The rows are grouped in 4 different ways at once. Each group adds its own fixed numbers to the row, and there is some noise. The rows also spread widely along 11 directions, which tell nothing about the answers.
(in the rows, 128 means zero)
Some rows, each with its group in each grouping after it:
[ 77 128 130 174  96 135 173 125  76 162 131 122 113 126 146 140 130 127
 116 142 142 142 121 153 118 148 142 108  89] : z_368 z_32 z_110 z_929
[132 122 152 120 108 152 128 129  81  41 132 164 109 132  91 166 155 103
  78 101 102 136 139  91 124 150 135 133 147] : z_949 z_32 z_40 z_950
[141  96 130 130  54  67  87 148 124  71 147 103  85 175 113 170 121 104
 178 112 119 153 163 148 123 125 120 139 132] : z_949 z_625 z_194 z_489
[ 98  92 170 157 112 119 116 155 129  57 141 157  82 139  92 142 142 106
 169 127 111 161 161  65 138 157 143 128 160] : z_236 z_113 z_194 z_929
[ 86 139 135 146  95 125 116 127 104 129 144  94 126 134 134 136 122 146
 137 142 119 133 126 143 128 139 114  99 110] : z_263 z_113 z_369 z_950
[ 57 110 131 175  92 153 137 143  98 143 171 130 135 111 141  91 160 174
 134 140 119  97 152 147 151 141 127  97 122] : z_263 z_625 z_369 z_489
[ 78 106 139 129  94  97 122 145 140 108 122 169 115 129 107 129 117  90
 141 147 132 161 140 104 114 134 107 145 167] : z_236 z_32 z_40 z_950
[ 69 120 129 129 131 153  95 138 121 108 156 139  84 103 126  95 216 188
 103 149 123 112 166 152 146 150 116 118 180] : z_368 z_625 z_110 z_950
[101 123 126 164  89 163 157 122 131 114 167  99 112 175 141 135 140 112
 149 152 148 129 153 156 135 147 148 130  84] : z_236 z_625 z_110 z_950
[ 24 162 128 121  88 123 120 166 127 118 120 154 144 112 136 160 126 108
  48 152 137 164 163 162 104 151  68 123 133] : z_949 z_32 z_40 z_950
[118 162 115 129  57 119 133 170 136 102 154  76 136 150 116 143 144 162
 126 138 121  84 170 188 143 122 106 145  71] : z_263 z_113 z_369 z_950
[104  88 107 133  91 135 157 104 101  84 152 148 163 175 167 129 115  64
  95 114 124 165 105 123 127 120 165 151 139] : z_949 z_113 z_194 z_929
[104 121 142 128 189 187 105 103 130  72 158 138  51 167 115 162 209 126
  71 155 131 153 135 105  94 167 141 136 194] : z_236 z_32 z_369 z_489
[151  94 112  95 122 126 125 103 148  63 145 130 172 137 113  68 117 114
 158 106 143 136 119  78 161  81 110 160 127] : z_949 z_113 z_369 z_929
[116 145 130 129  62 107 123 166 107 103 145 106 146 134 106 141 142 147
 110 129 104  82 154 157 135 131 119 144 110] : z_949 z_113 z_194 z_489
[103 107 110 106 105 110 152 132  95 121 118 189 168 100 125  83 138 117
  65 126 119 116 109 123 121 105 121 166 175] : z_949 z_32 z_194 z_929
[124 123 133 153  99 102 155 142  92 146 118 120  75 150 101 160 156 136
 135 140 119 114 127 164 110 123 138 134 136] : z_949 z_32 z_40 z_929
[ 86 125 151 150  81 114 101 148 121 127 171 117 120 142 113 119 149 164
 157 152  90  76 135 122 124 152 150 115 169] : z_263 z_113 z_194 z_489
[ 87 116 123 136  69 140 112 124  98  89 176 132 149 148 144 144 137 116
 102 120 104 121 136 149 123 138 132 123 139] : z_368 z_625 z_40 z_489
[ 31 167 138 141 106 114 122 150 153 154 121 103 161 104 127 133  94 122
 110 164 167 162 157 140 122 145  48 112  82] : z_236 z_113 z_369 z_489
[ 73 129 151 156  72 142 139 130 118 116 165 139 201 128 119  98  81 121
 154 138 123  92 131  92 141 140 123 104 103] : z_949 z_625 z_369 z_950
[100 128 125 113 110 110 110 147  89 111 112 139 105  92 112 128 168 162
  78 124 120 132 140 149 120 120  86 130 144] : z_263 z_32 z_369 z_950
[ 61 149 103 109 139 121 113  92 143 179 113  92 175  94 146  77 104 133
 112 152 166 169 110 141 122 100  50 109 118] : z_263 z_113 z_40 z_489
[ 97 144 135 131  93 135 116 125 117 120 170  88 159 144 118 112 131 162
 142 147 114  82 124 143 137 125 121 127 119] : z_236 z_113 z_369 z_929
[ 78 129 152 180  71 107 179 161  94 167 120 167 126 134 107 151 130 118
  93 151  93  87 121 148 109 148 157 129 143] : z_263 z_113 z_40 z_489
[100 114 119 128 163 169 135  83 112 154 144 127 142 105 120  57 171 166
 117 148 136 101 112 122 137 113 119 105 162] : z_949 z_625 z_40 z_489
[ 71  99 136 137  65 113 105 153 118  94 162 151 167 111 123  93 100 132
 176 117 124 127 143  79 150 132 102 108 125] : z_949 z_32 z_369 z_489
[160 161 166 133 130 154 126  88 118 111 158  90 146 169  83 133 112 129
 135 149 119  69 100 105 103 136 147 117 121] : z_949 z_625 z_369 z_950
[109 106 175 191  46 140 159 180  73  54 169 168 118 154  99 176 135 117
 135 105  80  90 169 115 146 163 175 136 111] : z_236 z_625 z_369 z_929

New rows, each followed by its group in each grouping:
[125 115 151 169  86 104 143 130  71 172 139 123  93 141  95 136 160 167
 148 147  74  60  97 147 114 134 171 108 168] : z_263 z_113 z_40 z_489
[113 117 120  99 106 126  93 118 112  58 147 132 108 147 124 159 162 112
  82 112 110 158 137 137 123 134 112 141 161] : z_368 z_113 z_40 z_489
[136 142 113 124 119 159 135  72  53 135 142  70 176 115 140 113 125 156
  85 108 118 106  78 147 131 108 115 102  85] : z_263 z_113 z_369 z_489
[123 137 176 174 109 132 162 161 106 139 121 149  86 118  56 120 168 165
 144 152 106  54 157 113 133 159 154 119 134] : z_949 z_625 z_110 z_950
[ 61 102 135 145 106  97 135 134 142 133 118 163 125 128 122 129 110  81
 132 146 139 177 132 111 118 133 102 133 156] : z_236 z_113 z_40 z_489
[142 160 130  94 129 130  94 124 135  93 143  81 119 131  90 124 152 162
 130 139 138 105 138 127 123 121  84 132 118] : z_949 z_32 z_369 z_950
[115  84 148 141  87  99 109 120  98  97 151 148 135 143 119 102 121 121
 155 124  96 113 112 106 116 118 154 131 183] : z_263 z_625 z_194 z_929
[ 86 138 131 131  64  89 121 183 140  87 125 115 116 136 110 166 124 110
 133 117 133 162 188 161 145 123  80 136  90] : z_949 z_113 z_40 z_929
[115 144 135 138 100 148 132 110  92 102 154  97 135 144 121 147 136 130
 121 130 109 111 113 135 128 144 138 112 116] : z_368 z_113 z_40 z_950
[108 136 131 121  47 113 132 155  70  69 141 143 176 131 118 157 117 121
  81  99  89 104 136 136 141 131 120 137 106] : z_949 z_113 z_369 z_950
[102 145 146 163  67 105 146 136  80 157 128 101 126 138 120 150 118 139
 125 149  99  96 105 155 106 146 147 106 116] : z_263 z_113 z_194 z_950
[107 131 116 152  82 119 143 133 109 143 144  78  91 153 125 160 143 131
 149 150 140 136 142 184 117 131 116 124  90] : z_236 z_32 z_40 z_489
[101 130 163 189  99 157 188  96 103 161 143 129 161 156 117 122  81  92
 137 150 123 101  90  82 114 158 184 102  99] : z_263 z_113 z_110 z_489
[118 159 138  92 145  89  66 105 118 120 108  89  69 152 106 186 149 130
  82 158 125 160 109 163  78 135  84 135 185] : z_236 z_113 z_369 z_950
[ 64  81 118 164  32 113 150 139 139 112 178 167 158 200 160 152  91  49
 139 148 120 140 134 148 110 135 161 154 146] : z_236 z_625 z_40 z_489
[ 92 136 137 135 102  96 130 140  99 157 117 124 117 120 111 141 144 150
 110 156 114 112 117 158 116 129 110 130 149] : z_236 z_113 z_369 z_950
[ 70 148 166 158 180 225 123  69 154  99 181 109 147 163 135  99 128 110
 119 173 146 135 120  61 103 173 154  89 146] : z_263 z_625 z_194 z_950
[ 94 123 137 134 124 111 139 148 164 103 113 153  95 142 114 143 125  88
 122 149 159 182 152 111 109 133 100 144 130] : z_263 z_32 z_369 z_950
[ 49 130 113 125 109 127 138 150 112 127 117 160 168  79 144 101 147 141
  43 126 136 148 151 149 141 123  75 136 122] : z_263 z_113 z_369 z_489
[131 132  69  81  57 110 122 125 116 105 162  93 172 145 141  97 144 147
 111 128 128  93 129 193 138  82  95 161 114] : z_949 z_32 z_40 z_950
[ 96 139 163 123  47  74  53 156 116  55 157 101 104 168 111 215  96 104
 157 120  96 163 146 126 109 160 106 111 139] : z_368 z_113 z_369 z_950
[ 56 151 125 148 142 210 150  96 121 126 167  98 175 108 139  88 146 145
 102 148 151 124 139 116 156 144 103  96  80] : z_236 z_113 z_40 z_489
[132 121 175 168 101 115 135 140 133 114 145 125 115 149  74 133 108 125
 191 147 122  93 143  91 122 145 133 127 111] : z_236 z_625 z_369 z_489
[ 93 143 144 138  87 117 137 157 129  90 130 125 127 126 113 147 132 114
 112 145 126 135 161 127 128 148 108 143 112] : z_236 z_113 z_194 z_950
[ 95 141 132 113  93 119 127 154 145 102 116 153 160 101 101  95 121 123
  94 127 145 120 165 128 135 120  86 152 116] : z_263 z_625 z_110 z_950
[115 100 124 113  97 112 100 144 136  57 143 135 110 138 116 132 131 113
 158 114 140 164 156  99 139 119 101 136 131] : z_949 z_32 z_369 z_950
[ 39 134 105 136 168 153 153  97 120 196 106 134 123 109 151  97 162 141
  68 177 151 160 109 156 116 128  98 104 159] : z_949 z_113 z_40 z_950
[101 177 152 127  73 147 105 143 117  67 165  75 178 128 107 146 101 132
 126 118 120 106 165 113 146 151  94 105  63] : z_949 z_113 z_194 z_489
[106 135 134 135  96 100 111 126 147 153 136  93 131 129 100 103 113 142
 185 147 145 115 144 141 129 113  84 111 111] : z_949 z_625 z_40 z_489
[101 128 164 142 102 121 121 149 128 103 128 167  90 138  84 139 138 118
 124 143 112 119 144  98 103 158 142 131 167] : z_263 z_32 z_110 z_950
[ 98 119 174 219  74 100 198 184 112 185 123 160  91 145  78 140 135 144
 178 176 108  55 148 133 123 158 172 122 125] : z_949 z_625 z_369 z_950
[ 99 115 146 117  79  97  70 135  96  96 137 118 111 105 104 113 131 159
 157 113 100 130 134 113 142 131 107  99 152] : z_263 z_113 z_110 z_950
[102 148 107 117 127 159 149  97 137 112 134 115 152 152 137 131 135  90
  68 151 157 144 129 163 106 121 103 155 116] : z_236 z_625 z_40 z_950
[107 139 121 116 121 184 115  91  80  82 174  94 175 118 140 100 152 154
  86 112 111 106 121 113 148 133 124 104 114] : z_949 z_113 z_194 z_489
[ 97 120 149 154 150 167 142 101 114 129 156 132 116 135 113 103 154 148
 143 162 130 109 108  87 117 149 144 114 155] : z_236 z_32 z_369 z_950
[103 172 118 110 101 120 112 126 123 142 149  94 150 130 124 124 138 165
 102 162 131  88 118 165 103 124  91 132 121] : z_368 z_32 z_369 z_950
[ 43 136 129 165 112 184 123 112 120  88 180  89 123 186 180 182 124  95
  95 138 141 190 143 137 119 171 133  89  93] : z_263 z_113 z_369 z_489
[109 104 122 161 100 151 164 130 106 112 158 143 138 150 139 114 155 128
 107 130 123 102 138 144 135 126 150 141 124] : z_263 z_625 z_369 z_489
[ 84 139 147 165  68 146 156 159 102 103 142 140 125 135 114 161 124 109
 110 126 128 123 167 122 129 166 130 116  76] : z_949 z_32 z_110 z_489
[ 75 152 122 116  91 187  93 107 119  40 204  94 195 149 166 141 113 112
  83 113 135 145 149 127 138 147  96 114  84] : z_368 z_625 z_369 z_489
[101 137 134 145  94 169 123 102  96  92 178  88 171 128 139 112 121 130
 119 126 130 114 138 125 139 141 116 111  86] : z_236 z_625 z_194 z_489
[ 89 156 138 141  69  59 159 188 128 137  65 147 136  99  90 172  92  82
  92 122 145 169 173 153 126 129  59 143  72] : z_949 z_113 z_40 z_489
[ 90 105 113 160  85 115 185 121  99 182 136 135 171 124 146  71 105 129
 153 154 136  97  98 135 126 109 140 128 119] : z_949 z_32 z_194 z_929
[113  98 122 153  98 117 123 114 106 137 162 104  88 166 140 125 139 145
 181 149 120 132 104 138 111 124 150 107 145] : z_263 z_32 z_369 z_950
[107 138 171 145 111 135  99  68  82 134 154  89 144 153 109 154  81 104
 153 143 103 131  69  87  93 150 137  83 151] : z_236 z_113 z_40 z_489
[ 94 124 156 117 115 130  86 113  84  92 140 141 106 115 103 132 159 144
 104 129  98 128 118 104 125 156 128 114 181] : z_236 z_113 z_110 z_950
[ 90  99 124 129  76 114 114 142 125  80 146 139 131 133 123 132 131 102
 142 118 121 155 150 120 144 127 107 139 136] : z_236 z_113 z_40 z_489
[104 127 129 123  82 128 121 125 116 109 150 125 139 136 118 115 136 128
 118 140 128 108 141 149 127 132 120 143 132] : z_236 z_625 z_110 z_950
[ 85 137 115 103  92 124  94 141 120  98 147 114 141 111 123 105 156 166
 106 126 106 112 147 156 145 117  89 125 145] : z_263 z_113 z_40 z_950
[115 142 155 125 117 135 115  95 110 115 136 122 134 153 105 139 114 110
 115 142 115 120  95  97 105 151 139 111 154] : z_949 z_113 z_110 z_950
[ 93 119 174 155 142 172 124  88  98 107 154 143 145 131  92 105 123 123
 156 139  97 109  90  38 128 160 159  77 172] : z_949 z_113 z_40 z_950
[ 43 124 123 130 105 139  98 155 148 116 163 156 112 122 140 112 185 158
  89 157 126 114 177 162 132 151 110 132 171] : z_368 z_625 z_110 z_489
[153 147 161 119  86  88 105 152 135  94 127 108  94 132  54 148 134 139
 149 139 126  90 150 118 109 140 105 154 126] : z_236 z_32 z_110 z_489
[ 84 146 153 147  70 102 109 161 114 125 145 104 131 120 105 147 103 148
 163 139 126 115 151 122 126 146  88  98  94] : z_949 z_32 z_369 z_489
[ 64 140 107  93 120 157 122 107 133 115 142 154 188 109 141  81 143 124
  46 149 137 124 123 130 132 127 100 151 156] : z_236 z_113 z_110 z_950
[ 97 107 152 163  58 125 170 151 151  92 153 166 164 154 100 121  81  69
 188 148 131 118 143  71 131 142 145 148 109] : z_236 z_32 z_40 z_950
[123 100 139 118 111  55  75 125 133 149 113 115  53 145  95 129 143 140
 173 143 118 148 118 133 106 120 120 127 191] : z_263 z_113 z_110 z_489
[114 159 157 131 124 107 123 113 103 150 115 113 137 112  88 142 105 127
 109 154 136 118 103 116  87 136  89 122 124] : z_236 z_32 z_369 z_489
[ 91  99 121 145  67 118 170 122 142 147 148 169 175 158 139  78  98  96
 150 155 123  99 103 115 131 119 174 152 146] : z_263 z_113 z_110 z_950
[ 95 125 136 139 100 125 126 136 136 110 147 134 106 139 115 129 137 123
 152 150 129 132 140 116 122 140 121 123 141] : z_368 z_32 z_40 z_950
[ 86  87 156 192 109 114 183 137 128 144 116 177  88 155 116 139 113  72
 158 148 136 167 121  93 105 143 163 126 145] : z_263 z_32 z_40 z_929
[108 190 195 141 138 156 103 116 117  96 132  83 131 108  57 167 111 129
 125 137 125 120 141  77 116 171  85  90  89] : z_236 z_113 z_40 z_489
[ 50 102 139 144 149 145 104 115 147 126 143 152  83 138 129 116 157 116
 130 156 142 177 131 100 102 149 116 101 189] : z_263 z_32 z_40 z_489
[101 135 144 135  93 120 124 147 131 101 151 141 130 149 108 152 126 113
 117 147 124 114 142 123 107 150 118 149 134] : z_236 z_32 z_369 z_489
[103 143 141 142 128 140 137 158 166 105 133 136 105 142  97 126 163 139
 113 156 143 109 174 136 124 137 108 151 131] : z_263 z_625 z_369 z_950
[104 130 145 149  99 148 130 128 139 110 183 129 124 197 119 153 127 110
 134 166 119  93 119 119  96 157 167 135 153] : z_949 z_32 z_369 z_489
[ 67 102  83 128 109 149 146 116 106 118 140 132 126 130 172 114 157 115
  96 130 150 180 142 162 139 115 103 122 121] : z_949 z_32 z_40 z_950
[ 71 120 124 132 134  99 119 127 167 160 116 135 107 129 127 101 118 124
 148 172 165 168 126 122 103 119  85 130 156] : z_263 z_32 z_369 z_950
[128 123 133 130  95 121 121 121 105  94 134 114  85 145 114 152 140 112
 138 129 136 154 134 132 115 142 124 133 117] : z_236 z_32 z_110 z_950
[ 95 128 121 126 159 176 109 136 163  70 158 115  53 155 113 144 214 142
 114 144 149 152 186 134 131 148 111 129 142] : z_949 z_32 z_40 z_489
[ 69 139 134 116  82 164  82 133 138  71 195 114 146 145 131 117 139 143
 129 135 126 112 159 110 135 157 117 110 130] : z_949 z_32 z_110 z_489
[ 81 125 133 147 105 132 137 133 122 127 141 132 132 123 121 116 129 133
 139 154 142 128 134 118 124 138 105 125 122] : z_236 z_32 z_369 z_950
[104 147 127  99 117 124  96  87 113 126 138 109 147 141 121 124 112 117
  99 146 126 136  87 130  84 120 105 119 163] : z_263 z_32 z_40 z_950
[110 126 110 113  85  98 134 148 146 122 127 133 136 120 119 105 140 130
 117 133 141 123 149 149 142 116 102 157 118] : z_368 z_113 z_110 z_489
[145 121 117 101 114 132 137 110 151  77 139 130 139 168 119 114 129  90
 100 118 139 135 126 123 128 105 142 179 132] : z_263 z_113 z_110 z_929
[105 127 158 132  93 121 121 142 102  93 131 161 138 113  84 125 143 130
 110 132 102  98 142 110 126 137 120 139 162] : z_236 z_625 z_40 z_950
[126 117 154 138 115 126  92 166  98  47 131 119  31 113  74 180 218 162
 131 105  98 142 194 131 154 152 104 121 137] : z_236 z_113 z_40 z_489
[ 79  77 155 191  78 127 179 133 124 124 145 188 132 154 115 109 102  80
 179 150 118 126 118  64 140 158 189 127 147] : z_236 z_113 z_110 z_950
[ 86 121 151 180  37  84 180 192 104 153 123 160 125 107  88 128 124 139
 169 150 107  82 155 140 136 137 129 139 110] : z_236 z_32 z_40 z_950
[ 69 142 118  99 132 144 115 121 175 132 152 141 201 115 127  59 123 135
  96 160 156 106 141 123 126 114  75 143 142] : z_949 z_625 z_369 z_489
